There are 8 hidden switches. A switch that is on adds its own fixed numbers to the row, and there is some noise. The rows also spread widely along 9 directions, which tell nothing about the answers.
Some rows, each with its switches (1 for on, 0 for off) after it:
[ 2.95  0.75 -0.32  2.14  2.74  1.71  0.48  1.67 -1.24  2.00 -1.52  0.24
 -3.73  0.31 -0.09 -0.94  1.90 -1.64 -2.15  0.32  0.48  0.39  1.55 -2.92
  2.96 -0.48  1.28 -0.70 -0.31  2.02  2.53  1.28  0.50]  0 0 1 1 1 0 0 1
[-1.04  1.58 -2.35  1.41 -1.54  0.49  1.60 -0.21 -1.69  0.42 -1.13  1.22
 -2.99 -1.12 -1.49 -3.96 -0.79  0.26 -2.17  0.76 -0.24  1.46  0.67 -1.69
  1.16  0.45 -0.41 -1.81  1.28  2.54 -0.70 -0.23 -0.47]  0 1 0 1 1 1 1 1
[-0.12  0.24  1.18  0.50 -0.22  2.08 -1.13 -0.32 -0.57 -1.16 -1.21  0.62
 -1.24  1.07  0.09 -1.65  0.56  0.21 -1.79  0.80  0.52  2.41 -0.37  0.13
  1.33 -1.73  1.08  0.51  2.01 -0.85  1.20  0.43  2.13]  0 1 0 1 0 1 0 0
[ 0.69 -2.08  1.55 -1.29  0.02  0.03 -0.50  1.03 -1.36 -0.91 -0.22  1.22
  1.64 -0.11 -1.02 -0.21 -0.43  3.43 -1.16 -3.26 -1.73  0.82 -1.61  1.59
 -0.42 -0.10 -1.94  1.33 -1.16 -0.82 -0.86 -1.39  4.56]  0 0 0 0 0 1 0 1
[ 0.51  2.53 -1.09  3.84  1.15  1.83  0.78 -0.24 -1.63  0.05  0.01  0.27
 -0.07  2.17  1.05 -2.30 -0.29 -2.00  0.22  0.07  1.79 -2.71 -0.53 -1.38
  1.65 -0.89  1.07  0.46 -0.03  0.04  2.28 -0.10  1.02]  1 0 0 1 1 1 0 1
[ 1.58  1.02 -2.34 -0.33 -1.23 -0.64  0.18  0.56 -3.73  1.03 -1.65 -0.74
 -0.87  1.76  0.91 -0.16 -2.08  1.50 -0.65 -1.67  0.48 -1.92  2.68  1.60
 -2.07  0.99  0.69 -0.23 -0.53  2.28  1.24  0.00  0.90]  1 0 1 0 1 1 0 1
[ 1.11  2.67 -1.18  2.92  0.76  1.49  1.22 -0.36 -0.84  1.81 -0.80  1.71
 -1.45 -0.49  0.20 -2.08  1.81 -1.54 -1.21 -0.30  0.98 -2.20 -0.01 -3.94
  1.00  0.25  1.10 -0.79 -0.46  1.68  1.12 -0.12 -0.50]  0 0 0 1 0 1 0 1
[-0.76  2.57 -1.38 -0.24 -1.28  2.25 -1.98  0.41 -3.27 -0.74 -1.29 -0.15
 -5.26  1.20 -0.31  1.09 -0.63  2.35 -2.45  4.36 -0.28  2.58  1.01 -0.94
  0.44 -0.74  2.01  1.62  0.60 -2.46 -1.74  1.81  0.65]  0 0 0 1 1 1 0 1
[ 1.27 -1.00 -0.95  0.46 -0.19 -0.42  1.15  1.18 -2.57  1.09 -1.77  0.54
 -0.79 -0.65 -1.34 -2.37 -1.61  1.50 -2.02 -1.85 -0.48  0.99  0.87 -0.97
  1.15  0.87 -0.86 -1.15  0.71  2.39  0.54 -0.56  2.43]  0 1 1 1 0 1 1 1
[-0.73  2.89 -3.69  1.03 -2.52  1.05  3.65 -1.86 -1.00  0.32 -0.41  2.22
 -0.70 -2.02 -2.19 -4.55 -0.23 -2.12 -0.47 -1.90 -1.04 -1.09  0.02  0.67
  0.09 -0.71  0.25 -3.02  1.84  7.13 -0.05 -1.74 -2.49]  0 0 1 1 1 1 1 0
[-2.27  4.50 -1.54  1.52 -2.44  1.95 -0.20 -2.69 -1.83  0.41 -0.05  2.78
 -4.49 -0.01  2.61 -0.92  1.52  1.19 -2.82  1.61  1.45 -0.34  0.27 -1.38
 -2.22 -0.24  1.34 -0.17  0.15  0.61  0.04  0.33 -1.54]  0 1 0 0 1 1 0 1
[ 2.26  2.83 -0.88  0.18  1.33  2.12 -0.17  1.72 -2.79  1.84 -0.70  0.12
  1.26 -1.67 -6.10 -1.65  1.10 -0.10 -0.89  0.84 -0.99 -2.35 -0.77 -1.58
  1.63 -0.12  1.33 -0.71 -1.16 -1.06 -1.92 -1.45  1.57]  0 0 0 0 0 1 1 1
[ 0.10  4.10  0.86 -1.29 -1.06  4.40 -2.90  0.07 -4.24 -0.81 -0.77  2.16
 -1.47 -0.66 -1.86  1.45  1.74  2.34 -2.82  0.78 -0.57 -0.72 -1.67  1.48
 -1.15 -2.26  2.89  2.69 -0.89 -3.07 -0.27 -0.72  3.19]  0 1 0 1 1 1 0 1
[-2.06 -0.55 -2.11 -0.27 -3.75 -0.22 -1.08 -1.26 -2.71 -0.08 -3.26 -1.75
 -1.22  1.18  0.13 -1.72 -4.59  2.83  0.67  1.51  3.64  0.97  2.38 -0.05
 -0.50  1.83  0.12  0.16  2.69 -2.11 -1.41  0.17 -0.55]  0 0 0 1 1 0 1 1
[ 0.25 -1.31  1.16  0.45  0.05  0.60 -0.93  0.75 -2.50 -0.90 -1.06  1.07
 -0.35  1.15  2.20  0.33 -0.94  3.37 -2.09 -3.09  0.64  0.32 -0.61  0.47
 -0.98  0.03 -0.68  2.18 -0.77 -1.45  1.59 -0.12  4.71]  0 1 0 1 1 1 0 1
[-1.10 -2.86  2.63  1.32 -0.30 -1.06  0.77 -0.92  0.92 -0.42 -1.17  2.30
 -2.13  0.94  1.47 -3.63 -0.83  2.23 -2.02 -1.71 -0.57  4.42 -0.43 -0.02
  1.73  0.63 -2.99 -0.71  1.24  0.45  0.49 -0.17  3.03]  1 0 0 0 1 1 0 1
[-1.30  1.51 -2.07 -1.02 -2.02  1.03  0.70 -0.38 -1.89 -1.07 -0.10  1.46
 -0.86 -1.82 -3.26 -1.41 -0.83  1.07 -0.09  1.68 -2.83  0.93 -1.92  0.90
  1.03 -0.63 -0.36  0.60  0.24  1.00 -3.06 -1.56  0.13]  0 0 0 1 0 0 0 1
[-1.14 -0.76 -4.27  0.20 -2.00 -1.19  1.94  0.35 -2.05 -1.86 -0.67 -2.28
 -1.66  1.53  0.17 -2.73 -4.58  0.44  0.21  2.09 -1.00  3.04  1.77  1.31
  1.35 -0.06 -0.75 -0.64  2.68  3.44 -1.00  0.55 -0.23]  0 1 1 1 0 1 0 0
[ 1.12  1.47 -2.01  0.66 -0.92  0.42  0.61 -0.43  0.28  1.56 -2.57 -0.67
 -1.23 -0.26 -2.14 -4.75  0.94 -2.21  0.00  1.45  1.04  0.17  2.92 -1.93
  1.71  0.68  1.52 -2.83  2.37  3.35  0.41  0.36 -2.22]  0 0 0 0 0 1 0 1
[ 0.57  2.00 -4.86  3.29  0.86  0.45  1.89  1.40 -2.77 -0.36 -0.09 -3.36
  1.54  1.98 -0.73 -2.79 -3.22 -2.14  2.40  1.24  1.88 -3.70  0.99 -1.68
  1.77  0.19  0.72  0.38  0.04  0.80  0.16  0.07 -0.39]  0 0 0 1 1 1 0 1
[-0.52 -0.85  0.99 -0.26 -1.12  0.61  0.71 -0.35 -0.43 -0.38 -1.93  2.82
 -1.16 -2.30 -2.44 -4.29  0.33  1.17 -2.26 -0.52 -1.96  3.57 -1.17 -0.55
  2.23  0.03 -1.03 -0.65  1.43  1.38 -1.15 -1.11  2.26]  0 1 0 1 0 1 0 1
[-0.12  3.28  1.19  0.50 -0.90  3.61 -1.59 -1.63 -2.54  1.03 -2.15  2.25
 -2.86 -0.56 -0.35  0.28  0.89  1.42 -2.56  1.95  1.19  0.82 -0.45 -1.65
 -0.13 -0.45  2.59  0.97  0.69 -2.87 -0.81  0.13  0.82]  0 0 1 1 0 1 0 0

New rows, each followed by its switches (1 for on, 0 for off):
[ 1.08 -0.16  0.95  0.95 -0.48  0.14 -0.36 -0.69 -1.12  1.41 -0.88  1.21
  3.14  0.68  0.57 -1.90  0.11  0.31  0.18 -4.40  2.33 -4.01 -0.47  1.15
 -1.27  0.28 -0.38 -0.71 -0.10  1.12  3.26 -2.28  2.21]  1 1 0 0 0 0 1 1
[-0.86  0.54  0.35  1.42 -1.95 -1.25  0.68 -2.27 -1.57  2.54 -2.64  2.52
 -1.28 -0.60  1.74 -3.05 -1.38  2.27 -2.14 -0.76  1.59  0.16  1.12 -2.32
 -1.18  3.66 -0.87 -1.12 -0.10 -0.23 -0.55 -0.81  0.68]  1 1 0 0 0 1 0 1
[-0.02 -0.80  1.79  0.59  2.08  0.85  1.57  0.65  0.30 -0.69  1.47  2.59
  0.04 -1.48 -2.90 -1.77  1.37  1.13 -2.17 -1.07 -4.05  2.48 -3.67 -0.32
  2.33 -1.09 -2.28  0.29 -1.54 -0.07 -2.17 -1.43  3.60]  0 0 0 0 0 1 0 0
[ 0.67 -0.75  0.76  0.47 -0.70  0.42  0.44 -0.71 -0.65  0.11 -0.88  3.16
 -2.32  0.09  2.84 -0.34  1.18  1.56 -2.40 -3.73 -0.19  0.95 -0.22 -0.45
 -0.81 -0.70 -0.46  0.05  0.17  3.24  2.51 -0.14  1.92]  0 0 1 1 0 1 0 1
[-0.45  2.20 -2.41  1.79  0.43  0.49  1.35 -0.14 -0.63  0.52  0.83  0.37
 -3.99  0.90  0.65 -1.57  0.85 -0.67 -2.37  2.90 -1.11  1.69  0.74 -2.11
  0.84 -0.43  0.44 -1.28  0.28  2.48 -0.32  1.20 -1.13]  0 1 0 0 0 1 0 0
[-0.69 -1.08  2.20 -1.63 -1.65  0.76 -0.82 -0.26 -2.67 -0.55 -1.83  3.18
  1.40 -2.20 -2.00 -0.19 -1.38  5.01 -1.69 -2.74 -1.64  1.10 -2.74  0.93
 -0.91  0.98 -1.60  2.22 -1.17 -3.12 -2.81 -2.35  4.79]  0 0 0 1 0 1 0 1
[-0.19  2.13 -0.11 -0.15 -1.15  1.63 -0.57 -1.00 -1.70  0.81 -1.46  0.62
 -0.02 -0.57 -1.65 -0.86 -0.10  1.25 -1.01  0.80  0.48 -0.34  0.02 -0.62
 -0.73  0.52  1.24  0.02  0.03 -1.83 -1.83 -0.68  0.47]  0 0 0 0 0 1 0 0
[ 2.49  2.79  0.68  2.54  3.91  3.80 -0.91  1.69 -1.51  0.65  2.60  1.05
 -1.15  1.34 -0.35  0.73  4.14 -2.00 -1.81 -0.18  0.28 -2.58 -2.22 -0.74
  1.89 -4.23  1.44  0.25 -1.12  0.60  3.88 -0.09  2.22]  0 1 1 0 0 0 1 1
[ 1.37 -0.21 -2.15  1.91  2.46  0.11  0.55  2.53 -0.59 -1.37  2.68 -0.12
 -5.10  3.94  4.11  2.08  1.50 -0.09 -2.49  0.22 -2.04  1.32  0.20 -1.48
  1.04 -2.72 -0.47  1.15 -0.92  3.66  2.99  2.62  1.44]  0 0 0 1 0 1 0 1
[-1.06  1.34  0.25  4.10 -0.07  1.06  2.06 -2.84  0.89  1.48 -0.31  1.59
  2.99 -0.51 -0.06 -5.05  0.47 -1.82  0.69 -2.23  3.67 -3.03 -1.51 -2.90
  0.65  0.68 -0.64 -1.89  1.14 -0.10  0.57 -2.05 -0.41]  0 0 0 0 0 1 1 0
[ 1.61  0.76 -1.04  0.07 -0.58  0.47  0.39  0.78 -2.96  1.02 -1.71  0.92
  1.14 -0.51 -0.11 -0.23 -0.65  1.60 -0.94 -3.99  0.54 -3.28  0.45 -0.29
 -1.81  1.19  0.51  0.92 -1.72  0.93  0.82 -0.93  2.15]  0 0 0 1 1 1 0 1
[-1.89 -0.84 -0.67  0.70 -2.39  0.71  1.47 -1.47  0.59 -1.45 -1.05  1.48
 -0.19 -1.23 -1.81 -5.99 -0.42 -0.97  0.12 -1.24  0.06  2.12 -0.81  1.49
  2.31 -1.57 -1.39 -1.91  3.56  3.80  0.89 -1.56  0.00]  0 1 0 1 1 0 1 1
[-0.17 -3.44  1.62  0.49  1.22 -0.04 -1.76  1.17  0.11 -0.40 -0.79 -1.66
 -2.06  2.46 -0.23 -1.14 -1.45  2.11 -0.97  2.03  1.14  4.26  0.34 -1.09
  3.30 -0.39 -1.70  0.23  1.93 -3.03 -0.09  1.28  2.68]  0 0 0 0 0 0 1 1
[-0.22  0.83 -0.03  2.51  1.10  1.40 -0.09 -0.42 -0.49  0.59  0.24 -0.19
 -3.31  2.32  1.53 -0.93  0.03  0.02 -1.90  2.10  1.79  1.96  0.45 -2.39
  1.51 -1.01  0.23 -0.97  1.72 -0.55  1.05  1.50  0.41]  0 0 1 0 0 1 1 0
[ 1.10  4.06 -3.48  1.41 -0.55  2.00 -0.30  0.50 -5.37  2.04 -2.93 -2.32
  0.61 -0.22 -2.91 -1.22 -3.36  0.21  0.91  3.61  2.73 -3.23  1.80 -2.85
  0.66  2.06  2.80  0.81 -0.12 -3.33 -2.55 -0.29 -0.19]  0 0 1 1 0 1 0 1
[ 2.39  1.71 -1.95  1.55  1.24  0.77  1.49  0.67 -0.66  2.34 -2.44 -2.19
  0.67 -0.90 -3.93 -4.88  0.35 -3.55  0.44  1.36  1.52 -1.62  2.52 -1.69
  2.86  1.25  2.00 -2.59  0.78  2.06  0.50 -0.37 -1.64]  0 1 0 0 1 0 0 0
[ 3.85  0.57 -1.58 -0.61  1.97 -0.22  0.04  2.74 -1.74  2.52 -0.38 -0.22
 -2.66  0.29 -0.57  1.88  2.39  0.34 -2.22 -0.98 -1.60 -1.70  2.19 -1.71
 -0.51  0.47  1.03 -0.58 -2.61  3.32  1.33  0.91  0.18]  0 0 0 0 0 0 0 1
[ 1.35 -3.87  0.30  0.36  1.17 -1.97  1.19  1.68 -0.01 -0.06 -1.03  0.36
 -1.53  1.24  0.13 -1.90 -1.59  1.03 -1.04 -1.41 -2.42  3.01  0.28 -0.14
  2.90  0.62 -2.67 -0.44  0.19  2.78  0.88  0.06  2.85]  1 0 0 1 0 0 0 1
[-1.36  3.32 -1.25  0.24 -1.54  1.04  0.88 -1.62 -2.86  1.42  0.78  3.67
 -3.21 -1.75 -2.13 -0.27 -0.09  2.07 -2.27  1.67 -2.65  0.20 -2.17  0.06
 -0.20 -0.07 -0.73 -0.51 -0.92  0.84 -2.81 -1.85 -0.08]  1 0 1 0 0 0 1 1
[-0.79  2.78 -3.14  1.49 -2.55 -0.42  0.39 -1.15 -4.09  1.65 -2.88 -0.26
 -2.84  0.95  1.02 -1.25 -3.79  2.20 -0.88  2.40  1.95 -1.03  2.80 -2.26
 -1.22  3.35  1.06  0.07  0.17 -1.08 -1.76  0.49 -1.06]  1 0 0 1 1 1 0 1
[ 0.66  0.63  0.79  0.79 -1.01  1.12 -1.40 -1.36 -1.47  2.66 -3.67 -0.31
 -2.73  1.09  0.60 -1.24 -0.80  1.50 -2.10  1.29  4.00  1.45  3.18 -2.70
 -0.31  1.75  1.82 -1.65  2.39 -2.03  0.37  1.18 -0.26]  0 0 1 0 0 1 1 0
[ 2.18  2.78 -3.00  0.18 -1.21  1.27  0.89 -0.35 -2.85  2.26 -2.95 -0.77
 -0.54 -0.48 -1.16 -1.31 -0.42 -1.55  0.21 -0.74  1.83 -3.08  3.02 -0.35
 -0.74  0.89  3.03 -1.31  0.50  3.40  1.32 -0.26 -2.27]  0 0 1 1 1 0 0 0
[-0.98  1.11 -3.41  1.86 -2.09  0.65  1.75 -1.45 -0.41 -2.56  1.19 -0.97
  3.27  1.82  1.49 -4.49 -1.03 -2.85  3.08 -2.10  1.91 -2.81 -0.24  3.24
 -0.08 -2.92 -0.13 -0.78  2.80  5.38  3.12 -1.58 -0.62]  0 1 1 0 0 1 0 1
[ 0.83  3.64  0.98  3.55  2.54  1.70  2.49 -1.30 -0.52  2.58  1.34  4.71
 -0.06 -1.65 -0.82 -1.68  3.25 -1.20 -2.50 -1.83 -1.75 -3.14 -3.34 -2.91
  0.44  0.39 -0.23 -0.80 -3.12  0.69 -0.06 -2.05  1.08]  1 0 0 0 0 1 0 0
[-2.61  4.94 -6.66 -0.11 -4.90  0.84  0.01 -2.26 -2.89 -1.01  0.12 -0.91
 -3.48  1.40  1.84  0.47 -1.82 -0.09  1.16  4.23  1.33 -2.05  1.78  0.39
 -2.43 -0.79  2.40  0.44  1.49  2.72 -1.14  0.50 -4.95]  0 0 0 1 0 0 0 1
[-0.04  0.01 -2.47  2.37  0.55 -0.49  2.09  0.59 -1.06 -0.52  0.86  0.10
 -0.17  1.00  1.18 -1.57 -1.36  0.09 -0.13 -0.93 -0.45 -1.09 -0.71 -1.78
  0.80  0.07 -1.27  0.53 -0.72  1.96  0.18 -0.16  0.99]  0 0 0 1 0 1 0 1
